All groups share one centre, and each spreads out both ways along 14 directions, with some noise.
Known rows, each followed by its group:
[ -6  25 -13 -13 -27  37 -17  35   1  -6  -8 -26 -21  -2 -13   7   3  22
  17  22   2]	(3)
[ 51 -11  32 -10   4  11  23  53  -3 -28  30   8 -22  13   7  37 -22 -12
  -5 -12   1]	(1)
[ 12  -9 -26   5  -1  14 -54  -1  -7   3 -18  -1  -7  16  -7 -26  10  -5
  -3 -14 -31]	(1)
[ 28   1 -39 -14  13  24  23 -16  -2  35  15 -10 -45  52  16  23  47 -32
  25  12  -8]	(3)
[ -4 -24 -14  27 -30 -27 -58  20 -19 -63  14 -14  12  16  -9 -19  -5 -19
  -4  31 -53]	(2)
[ -3   1   6  20   2  32 -23  -6   3 -15   9  33  25 -22  -2   7  38 -32
 -34   4  24]	(0)
[-18  18  -2  24  24   8 -44 -17  57  15  -9 -14   3  -8 -22  16  24  18
  11   3 -10]	(1)
[ 15  47  -7   8   2  13 -22  33  -6  41 -25 -30  -1  15   8 -10  16 -15
  31   3  -6]	(3)
[  6  -4  55 -25  37   3  44   2   5   6 -26 -10   0  19  36  25   7  36
  -9  15 -24]	(1)
[  4   7  36   8  11 -13   5 -42  -6  -6   5   1  17 -28 -11  -2 -32  -6
   2  20  17]	(2)
[ 29  -8 -13  -1 -12   3  16  -7 -30  30  -6   4 -13   3  23 -30  33 -25
  27   6  -2]	(3)
[ 11 -44  -3   8  -3 -14 -25 -37  -6 -19   9  -1   8   0  -7  -8  18   7
 -11   9  -4]	(3)
[ 17 -11 -41  13   2  11 -50 -20  -1  -9   3 -25   6  31  -3   5  18   8
  -6  -7 -12]	(2)
[ -7 -26 -16  -8 -24  14 -34 -27   5  13 -20  28 -19  25 -24  11  12 -14
   7 -19  -5]	(0)
[ 42 -19  14  14  45  -4  12  18 -39 -13  18   5  -2  17  20   6  37 -16
 -40  -1  -7]	(1)
[ 31 -18  36  17 -16  31 -34  -6 -13  16 -17  -1 -21  -3 -47  -1   6 -24
  25  15  34]	(2)
[  4  19 -12  13  12   4 -12 -29 -36  26  -3 -46 -34 -20  -1   1  51 -11
  -1  24  20]	(0)
[-24  16 -13  -8  13  13  16 -31 -19   1 -13 -12   9  -7  18  17  27  35
 -31  11  12]	(3)
[-16 -10   7  50  24  27 -15  25  38  -6   4  51   8  -8 -45  -1   2  -7
 -19 -20  13]	(0)
[-14 -10  19  12  22  23  16 -17  27   3   5  39   3   2 -22  16   1 -13
 -19   1  23]	(1)
[-20 -10  14 -12 -30 -13 -39  59  11   2 -15  23 -19 -31 -12 -19  20 -25
 -12 -25 -21]	(2)
[  9 -15  17   1 -23  17 -12  57  -3   5 -12  -3 -34   8 -16   5  30 -20
  19  15  -3]	(2)
[-11   3   0 -19 -14  23  23  23  27  -3   3  13   8  14   9  -4 -23  -1
   7   4   6]	(0)
[ 29  13  47  24  46  -8 -22 -10 -40 -15 -12  -9   5   7  -6  28   3   3
 -22   0  -4]	(3)
[-20 -15  25 -23 -29  11 -45  28 -29  -6 -68 -23  12 -22  23 -13  40  46
 -13   4 -41]	(3)
[ 27 -29   5  16  27   5  44  -8 -23  18   4   0 -19  25   7  -1  25  -5
   6   7   9]	(2)
[ 13  -2 -36  -9  21  15  15 -24  -3  15  -2  12   2  39  43   8  24  -9
  -8 -19 -31]	(3)
[  2  -4  -1  24   4  39  -6  20   6 -14   3  -4   6   6  -1   2  -1 -31
 -25  10   7]	(0)
[ 31 -24 -19  42  38 -21  14 -16  -9   6  32 -29  37  -3  10 -56  53  40
  11  37  12]	(2)
[ 10 -12   7  15 -20  30 -39  18  -7   2  -4  39 -22   5 -23  27  66 -44
   4   0   6]	(1)
[  0  20  45 -12   9  20 -19 -25   1  -5 -22  10 -24 -14  -6  46  10  -9
  -2   4 -13]	(2)
[ 23  -3  25  -2  -2   8  -9  12  -7 -24 -11   3  13   6  11  15 -23 -10
 -12 -10  -9]	(1)
[ -1 -31 -19   1   6 -34 -19 -44 -35  24 -11  26   2  11 -11 -18  -3 -40
 -32 -43  10]	(0)
[ 28  16  13   4  23  14 -53   2  14 -12   6 -24  10   5   6  14  17 -32
 -20  16 -15]	(0)
[-24 -10 -16  13  -5   0  39 -26 -29   4 -11  -8 -35   4  19  22  10 -32
  -6  -3  -7]	(2)
[ 27  18  24  27  25  -5 -31  18 -28  -6 -15 -17  20 -45 -12 -54 -22  40
  -2 -10  -3]	(0)
[ 16  23 -16  -7 -34  17 -14 -10 -30   5   8 -30  -8 -24  -9 -12  20  -2
  22  33  34]	(1)
[ -4 -20  33   0 -11   4  32 -11 -22  -8  -2  24   9 -49  -6 -22   5  16
  -5  16  33]	(1)
[-26   7  34 -30 -13  -2 -47 -46 -27  21 -43 -25 -15 -22 -34  22  16  15
 -24  20  37]	(3)
[  8  16 -45  33  -7 -51  -1  52 -21  14   9 -18   4  17   3 -22 -10  14
  27 -43  -6]	(0)
[-15 -11  -9  15 -39  41 -10  44  16  -3  -5  59  44  10 -20 -34 -11 -40
  -7  -4  31]	(0)
[ 27  -7  43 -30  16 -45  -1 -29  -9 -15   6  13 -14 -18  15  57 -13   8
 -20 -44  -9]	(1)
[-52  20 -14 -36  20 -14  15 -27   2  73 -30  10 -26  19 -12   9  34 -21
 -16  -7  21]	(3)
[-23 -25 -17  38 -46  35  29  23  -3  -7 -26 -24 -63  20 -18  41   1   8
  49  -2 -10]	(2)
[ 18  24 -21  28   9  19  32  19 -44 -19  12   3   7  -3  42  32  33 -12
 -17 -16   3]	(0)
[ 22 -33  10 -10  32  -7   4 -37   5  -7  -8  -8  -4  45  23   1   4  23
   7  11 -55]	(0)
[ 20   9  19 -12  -6  31  35 -45 -23  -1 -11 -23 -13  33  15  23 -31 -14
  31  43   5]	(2)
[ 26   8  30 -23 -28  44 -24   4 -43  27 -26  12 -19  -7 -24 -15  21 -51
  15  31  33]	(2)
[-11  19   0 -45  14  16  22  -4   9  18  10  -1  -3   4   9  -1  11  11
 -12  25  13]	(0)
[-18  11  -1  11  -5  12 -17  43  24  15 -26   2  16 -21  12 -32  31   2
   6  -6 -21]	(3)
[ 15  18  -5  25  12  18 -13  -7 -28  -6   6 -13  -9  18 -20   5  14  -2
  15  35  10]	(3)
[ 16   3  21 -24 -47 -20  24  40 -11 -20  17 -26  26 -26  29  -9 -10  15
  19  32  22]	(1)
[-10 -10  35  29  25 -66  42  22  11   4  -4 -37 -29 -50  37 -15  14  -4
  15  -5 -44]	(2)
[-13 -43   1   8 -32 -17  27 -10  24   7  -6  35  17   0  15  -2  31  -3
  28  -5  -3]	(0)
[  3  -6   6   2  -2  14  14   0  12   9  -4 -17 -26   0  -4  11  11   7
  20  14  -1]	(1)
[ 17  12   0  37  13  54 -13 -10  -5 -22  -9 -18 -27  -9   8  38  24   7
   1   0 -22]	(3)
[-23 -79   1   7 -36 -24   9 -18   3 -22   1   6   3 -11  -8 -26   4   2
 -13   2   2]	(3)
[ -8  37  39   9 -19 -37 -45   3  52   2 -19 -37  10 -39   2  64 -25  -2
  26 -35   1]	(1)
[  1  -1  -4 -16  -4  10  13  35   2 -20   5   4  -6 -10   7   3  -9  39
 -14 -10  -6]	(0)
[ 10  -6  -3  60  10  -6  -7  15 -39 -59   3 -16  18  15  -5   7 -30  30
  -4   0 -25]	(3)
[ 15  35 -14  -3 -30  41  -9  15  -1   1   6 -18 -24  -4 -12  25   7  -8
  31  18  22]	(1)
[  2 -25  14   7  -4 -16 -20  19  16  11 -21 -39  15 -11  19 -12  30   7
  -5  -2 -11]	(3)
[ 10  12  -2 -14   0  -6 -22  12   7  40  -3 -28 -32  18 -10  12  37 -27
  19  11   4]	(0)
[-13 -35 -44  24 -12  37  18  -7 -21 -11  -7  11   2  24  -1 -46  -8   1
  -4  11 -13]	(1)
[-26   0  -5 -46  -5  -8 -14 -28 -12  -9  12  24  18   8   3   1  30  -9
 -36  33   4]	(2)
[ -2  -8  -7   0 -22   9 -14 -38  -6  -4  13   9   3 -14 -14   5  35 -21
   5  28  31]	(1)
[ 31 -44  -6   3   7   6   5  15  21  12  13 -11  -2  62  -8  -6 -13 -43
   3   4   7]	(2)
[  9 -16   0  24  34   6  40 -65 -19  43 -18  14 -14 -32   3 -13  18  29
   9 -30  29]	(2)

New rows, each followed by its group:
[-17 -20 -32  23 -22  -9 -23  17 -12   2 -20 -16 -40   0  13   4  21 -38
  -9 -37 -34]	(2)
[-13  -1 -26   0  -6 -10  14   1 -13   8   6   3   2  -5   0 -22  21  14
  -4   4  15]	(0)
[  8  14  -5 -27 -19  13 -33 -20 -19  37 -33   3 -64   7 -30  33  32  31
  43 -19  -9]	(0)
[ 15  -1 -28   1   1  15  27 -18 -14  -1   3 -17  -4  46  24  13 -24 -14
   3  -2  -7]	(2)
[  4   3 -26   0 -22  -1  -1  44 -18  30  -3   7 -15  24  -6  -1  48 -25
  14  -2  19]	(0)
[ 13  25 -26  -4  -2   3  -4   8 -20  15 -10  -7   7 -16  25 -27 -22   0
  -6 -39  -2]	(2)
[  8   2   0 -26 -12   7  22  31   4   7   1  12   1  -3  17  -8 -17  -9
  -2 -12   6]	(3)
[ 11 -12   7  28   0   4  13   3  -1  17  -2 -16 -29 -24  -1  -2  33 -20
  18   3   9]	(3)
[ -6  23  -1  20  -4  28  28   2  22  -5   6 -25  14  -2   4   7 -38  -5
  14  17  18]	(2)
[ 21   5 -24  -1   3  38 -19  38 -17   2 -13 -11  -2  36  10 -25 -10  -6
  -8  -5 -27]	(1)
[-10  20  -3  18  18  15   0 -13  -8  10 -27 -15  -9   3   7  22  22  20
   5  -3  -8]	(1)
[-12 -36  -7  40 -15  -2  25 -37 -15  14 -18  29   0  -2   5   0  18 -36
  11 -15  19]	(0)
[  8 -17   7 -13   7 -22  16  -2 -17  20   9  20   8  -5   1 -39   9 -19
 -13   2  19]	(2)
[-14   0 -18  -8 -10  21  34 -14 -29  -1 -25  49 -18  -3  22  -5  -4  27
   3 -32 -32]	(2)
[ -4 -12 -45  37   2  11  28  13  -7  -8  25 -10  20  25   4 -23  17   0
  -8  19  22]	(2)
[ 11  -4  24 -33   4  -4 -14 -27  -5   2  -1  -2  -8 -30  16  20  28  -3
 -17   1  -2]	(0)
[-13  18  -8  36   5  12 -28  -3  11 -14   5 -13   1 -23 -26  30  10   3
 -15 -10  26]	(2)
[  5  10 -12   1  -2  23 -35  31  -6 -25   8  -7  -7 -15  -9  -7  33  43
  -9   8 -12]	(0)
[-35  14 -13  12 -17   4 -11  33  51  -2   3 -28  -1 -22 -21  29  15  35
   6  -2  21]	(2)
[ 21   6  14 -38  32   6 -14  11   8  -9  13 -17 -21  12  14  25  15  16
 -31   5 -26]	(0)
[ 16  26 -17  -8  -1  15 -15  11  18 -14  11 -30  18  24   9  12 -35  18
   6   1  -6]	(2)
[-28  13  34  -8 -12  -7  -7 -28  -5   5 -24  13 -17 -49 -10  16 -12 -23
  -7 -11   5]	(2)
[ 12   7 -14  34  -8  -5  27  22 -27 -20   9 -65 -28  23  19  28   7  -2
  25  28  -9]	(2)
[ 29 -24   0  54  13  22  16  21 -11 -13  -8   1 -21  15   1  -7   7  17
  29 -12 -25]	(2)
[-15 -13 -35  26  14 -40 -35 -47   5  -5  25 -38  28  -1  -5 -11  17 -43
 -44  10  18]	(2)
[ -9  -8   1  16 -22  35 -28  28  53  30 -24 -16 -11  -8 -19  -7 -16 -53
  10 -15  16]	(2)
[ -1   1   6 -18  -8  -5   7  19 -31  16   1  16  -4 -14   5 -15  29 -40
 -28  10  18]	(2)
[  5   6   5 -18   0 -11  22   1 -19  42 -17 -31 -57  -6  -2  11  18  10
  26  -7   9]	(0)
[  7   3 -34  24  16  14  -9 -44   5   6  -4 -24   7   7  14   0   3   9
   2  -9 -12]	(2)
[ -2 -41  28  12  12  -7  -4   4  -3   7 -33  28   5   7  11  -5  -9 -43
 -35 -38 -22]	(1)
[ 27  -6  11  53  29  -8   9  13 -20 -16  23 -16 -19 -12 -14   3  36   0
  14  24   2]	(3)
[-27  28 -26 -19  -3  24  10  19  27  17  10  18  10  14 -11 -12   5  -8
  -3  21  15]	(3)
[ -2 -19   2  27  16  23   0 -43  -5  12 -20  14 -16  11 -15   4   6 -14
  -1  -3   0]	(0)
[ 17   5  -9 -30 -35  20 -31  44 -26  -8   3  12  -3  28 -18   7  -8 -17
  -4   0  19]	(2)
[  9  46  12 -26  10  13  16  13 -26  -9   6   0   4 -15  20  15  18  30
  -4  18   5]	(2)
[  1 -23  18 -24  -7  30  33 -17  -3 -12 -17 -43 -15   6  24  -1 -72 -23
 -23  10 -10]	(0)
[  6  43  -8  14  17  -1   1  62  -9  16   7   5 -23  -7 -11 -26  34   2
  28  15 -14]	(3)
[  0 -41   2  42   4   8  10  20  57 -26  17 -40  29 -25  24   6  18  16
 -15   0   2]	(3)
[ 15 -11  17   2   1 -19 -49 -13  18   5 -10 -10 -11 -23 -26   4  -5  39
  19 -26  -8]	(2)
[ 15   3  -2 -45 -11  16  20  39 -10  31   3  21 -39  -1  -8 -19  -9   1
   3 -15  10]	(1)
[  5  19  15  12  19  -1  -9  -1  -9  -3 -21 -27  14  10  26  33  22   2
  -7   4 -13]	(1)
[ 17 -35  -6   9 -26   2 -28  18 -27  -5 -22  41  -7  10  -7  -7  50  23
  17 -25 -17]	(0)
[  8  36 -24  -6  30  15   2 -28  -2  10  -7   7  20  -5  45  15  14  12
 -23 -34 -16]	(3)
[  7  21  13 -14   9   1  -5  29  -7  36 -12 -15 -30  10 -10  10  29  -5
  10  13   8]	(3)
[  5 -14 -28  91  35  40  19 -18  12   7 -15 -23 -13   6  22   4  25 -31
  10 -14 -20]	(2)
[  1  31   6  30  51 -10  40  18  45   2  31  -6  27   5  25  15  10 -15
  -2  14  -1]	(0)
[ -1 -15  -2   5  39  15   2  -1   6  10   1 -20 -34  18 -20  -2  15   4
 -22  19  -6]	(0)
[ -6 -25 -14 -10 -66  40   6 -21 -33  -5 -37   4 -19  19  12  -3 -12 -16
  30   7 -13]	(1)
[ 14 -20  20  14 -12  -5  -1  10 -12  16 -17 -21 -21   8  15  28  40 -55
   4  -1   4]	(1)
[ -3   3   7 -38  -8  11   2 -16  -6   5  -8   6 -15  17  -3  31   4  -2
  -6   7   7]	(2)
[ -4 -43   9 -16  -6   4  26  -8  67  18  16   9 -60  10 -25  26  15  -6
  38   9  -3]	(1)
[ -2 -71   8  13  17  22  10 -44  10 -33   3  25  28  16 -12 -51 -24  22
 -18  32 -23]	(1)
[ 30  37 -20   6 -17  23 -45  12 -15  -2  14  -2 -29  -7 -23  36  21 -26
   8 -14  23]	(1)
[ 14  20 -10   9  29  35  33  40 -10  11  27  -2 -14  16   2   5  74  12
   1  51  24]	(1)
[-26  17  -7 -61 -21 -20 -13  12  19  58  -1 -20   0 -49  -7 -39  61  17
   3  26  42]	(3)
[-28   7  -8  16 -13   0 -36  -4  30   1 -10  15   8 -15 -17   8  44  27
  19   3 -10]	(1)
[ -1  -4  43 -53  12  17 -10  30  24  -8   8  -2  -5 -46  -7  -8 -19   3
 -52   8  11]	(0)
[ 12   8  14 -35  -4  26 -29  -4  -9   4  -9   3 -11  36 -20  22  -3  -8
  -3  17   6]	(3)
[ -8 -22  16  64  16  -1   3  33   9 -11  19  37  35 -35 -30 -48  22 -29
 -20  17  32]	(2)
